The groups are shells around one centre, one inside the other: the same stretched ball of 6 dimensions in 10 sizes.
(in the rows, 128 means zero)
Some rows, each with its group after it:
[182 114 129 138 102  63 131 137] | z_876
[100 117 104 175 134 130 136  91] | z_139
[112  94 119 133 112 139 144 122] | z_876
[112  45 121 148 144 151 188 102] | z_139
[165  81 113 163  94 116 129 110] | z_517
[144  99 134 186 133 102 156  99] | z_899
[171  71 119 170 119  81 162 114] | z_879
[131  84  95 153 136  85 163 115] | z_994
[173 121 138 164  81 109 106 119] | z_517
[116 112  96 183 116 113 131 100] | z_139
[134  78 145  98 132 114 176 142] | z_996
[125 101 132 121 148 129 153 109] | z_933
[173 114 127 165  97  79 126 123] | z_879
[163 132 108 157  70  99  88 123] | z_996
[ 98 119 124 168 127 133 142 104] | z_899
[118  75 118 176 127 169 146  80] | z_139
[187 110 138 119  88  86 119 142] | z_996
[147 101 111 197  92 113 124 102] | z_876
[164 101 126 117 104 102 130 132] | z_139
[152 126 130 196  92  99 118 109] | z_933
[165  44 100 138 124  69 183 133] | z_200
[176  92 124 171  89  88 132 121] | z_517
[156 108 101 197 107 108 116  87] | z_994
[145 108 109 133  92  99 123 134] | z_139
[136  86  88 156 128 114 139  96] | z_996
[116 122 121 151  99 145 114 112] | z_994
[115 122 125 132 151 122 144 104] | z_996
[153  95 125 136  92 134 120 119] | z_899
[140 152 117 170  97 112  93 104] | z_593
[110 102 124 107 143 105 167 135] | z_933
[162 139 128 169 125  86 119 100] | z_933
[131  82 107 173 142  94 170 103] | z_593
[175 127 144 142  96  98 113 125] | z_994
[146 102 107 196 131 135 124  66] | z_996
[134  96 108 205  94 151 115  82] | z_200
[108 109 107 170 123 134 135  97] | z_879
[157  33 108 134 151  73 206 125] | z_200
[157 105 143 160 110 101 142 120] | z_879
[115 122 122 183 107 138 122  98] | z_517
[108 102 106 176 134 145 138  83] | z_517
[130  56 126 114 145 131 181 119] | z_200
[130 104 118 111 128  91 154 138] | z_876
[163 126 138 179 113 132 108  85] | z_899
[135  94 127 135 110 100 153 137] | z_879
[162  78 135 167 108  94 160 123] | z_994
[166 108 111 165  83 100 111 117] | z_517
[134 122 139 199 116 144 121  82] | z_899
[135 123 103 155 123  80 133 117] | z_876
[131  21 108 179 143 128 201  95] | z_933
[ 96 110 123 166 115 151 138 106] | z_200
[110  82 125 177 124 168 148  87] | z_876
[122 129 134 165 107 133 122 109] | z_879
[171 129 124 122 106  75 116 133] | z_200
[151  92 137 164 100 111 144 122] | z_593
[136 123 114 149 124  83 137 121] | z_593
[158 110 117 170  98  70 136 129] | z_899
[162  88 128 194 113 113 141  93] | z_593
[177 116 130 144 100  65 130 136] | z_994
[172  65 146 128 130 108 170 121] | z_933
[145  63 128 175 117 118 168 110] | z_593

New rows, each followed by its group:
[148  83  93 206 110 133 125  73] | z_996
[109  85 126 121 139 125 171 125] | z_994
[181  80 107 188  94 105 125  96] | z_200
[ 97 112 109 186 122 166 123  77] | z_200
[121 141 126 114 118 109 122 131] | z_933
[112  59 124 140 135 156 173 106] | z_139
[162 111 121 140  87 100 117 130] | z_593
[116 104 122 112 138 131 148 118] | z_933
[132  73 129 144 117 144 154 111] | z_879
[158  75 118 192 111 111 149  98] | z_879
[183  51 119 156 141  76 181 109] | z_996
[118  71 128 167 136 158 163  89] | z_517
[117 108 131 136 112 124 143 128] | z_517
[127  43 108 173 125 114 187 113] | z_200
[126  47 129 149 123 136 184 120] | z_899
[107  82  93 188 142 111 167  93] | z_996
[176  73 114 151 138  89 157 101] | z_996
[162 117 134 194  88 139 101  89] | z_876
[139 128 102 194  86 123  95  95] | z_899
[108 103 115 148 155 105 168 109] | z_899
[106 111 101 201 130 152 125  68] | z_933
[164  52 107 149 134  80 179 117] | z_517
[116  77 106 164 138  98 177 114] | z_876
[172 103 120 188  89 103 117 105] | z_593
[184  38 117 153 131  69 190 122] | z_933
[137 143 118 195 114  96 115  97] | z_933
[144  74 133 186 145 113 175  92] | z_200
[105  80 119 155 131 151 160 101] | z_593
[103 101 141 141 150 127 172 115] | z_996
[162 113 120 118  89  99 115 138] | z_933
[133 122 106 188  83 143  94  93] | z_200
[145 147 154 131 116 107 120 125] | z_996
[106 105 127 162 106 175 123  96] | z_933
[118 102  98 193 102 121 131 101] | z_996
[158  63 119 142 135  74 183 127] | z_879
[143  51 135 142 140 114 190 118] | z_593
[110 154 124 158  92 157  86 102] | z_996
[112 105 103 199 114 161 118  72] | z_200
[181  97 124 190 125  82 141  93] | z_996
[151 102 115 147 135  91 147 109] | z_879
[140 160 124 194  95 139  77  82] | z_899
[131  79 112 130 154  70 189 129] | z_200
[138  94 116 182 111 154 123  81] | z_517
[182 144 142 129  90  85  99 134] | z_996
[159  62 123 193 104 131 149  94] | z_139
[168  92 147 135 102  93 150 139] | z_876
[148 141 132 178 115 118 107  92] | z_517
[124 137 133 168 106 145 107  99] | z_879
[144 129 126 149  92 101 116 129] | z_879
[131 123 114 171 101 153  99  88] | z_876
[142  98 109 142 147  90 155 107] | z_139
[107  66  89 158 142 117 173 104] | z_200
[145 143 107 161 115  91 107 105] | z_139
[151  61 127 113 110  84 178 156] | z_996
[111 134 120 137 113 115 126 126] | z_139
[176  85 121 170 121 104 139  96] | z_994
[167  93 118 194 100 101 131 100] | z_593
[109 124 131 129 147 111 153 118] | z_933
[146 131 123 188  81 145  88  92] | z_876
[138  43 106 160 140 107 187 107] | z_879
[119  90 144 131 129 141 161 120] | z_876
[183 114 129 172 103 100 114 101] | z_994
[174 125 136 163 101  91 116 115] | z_879
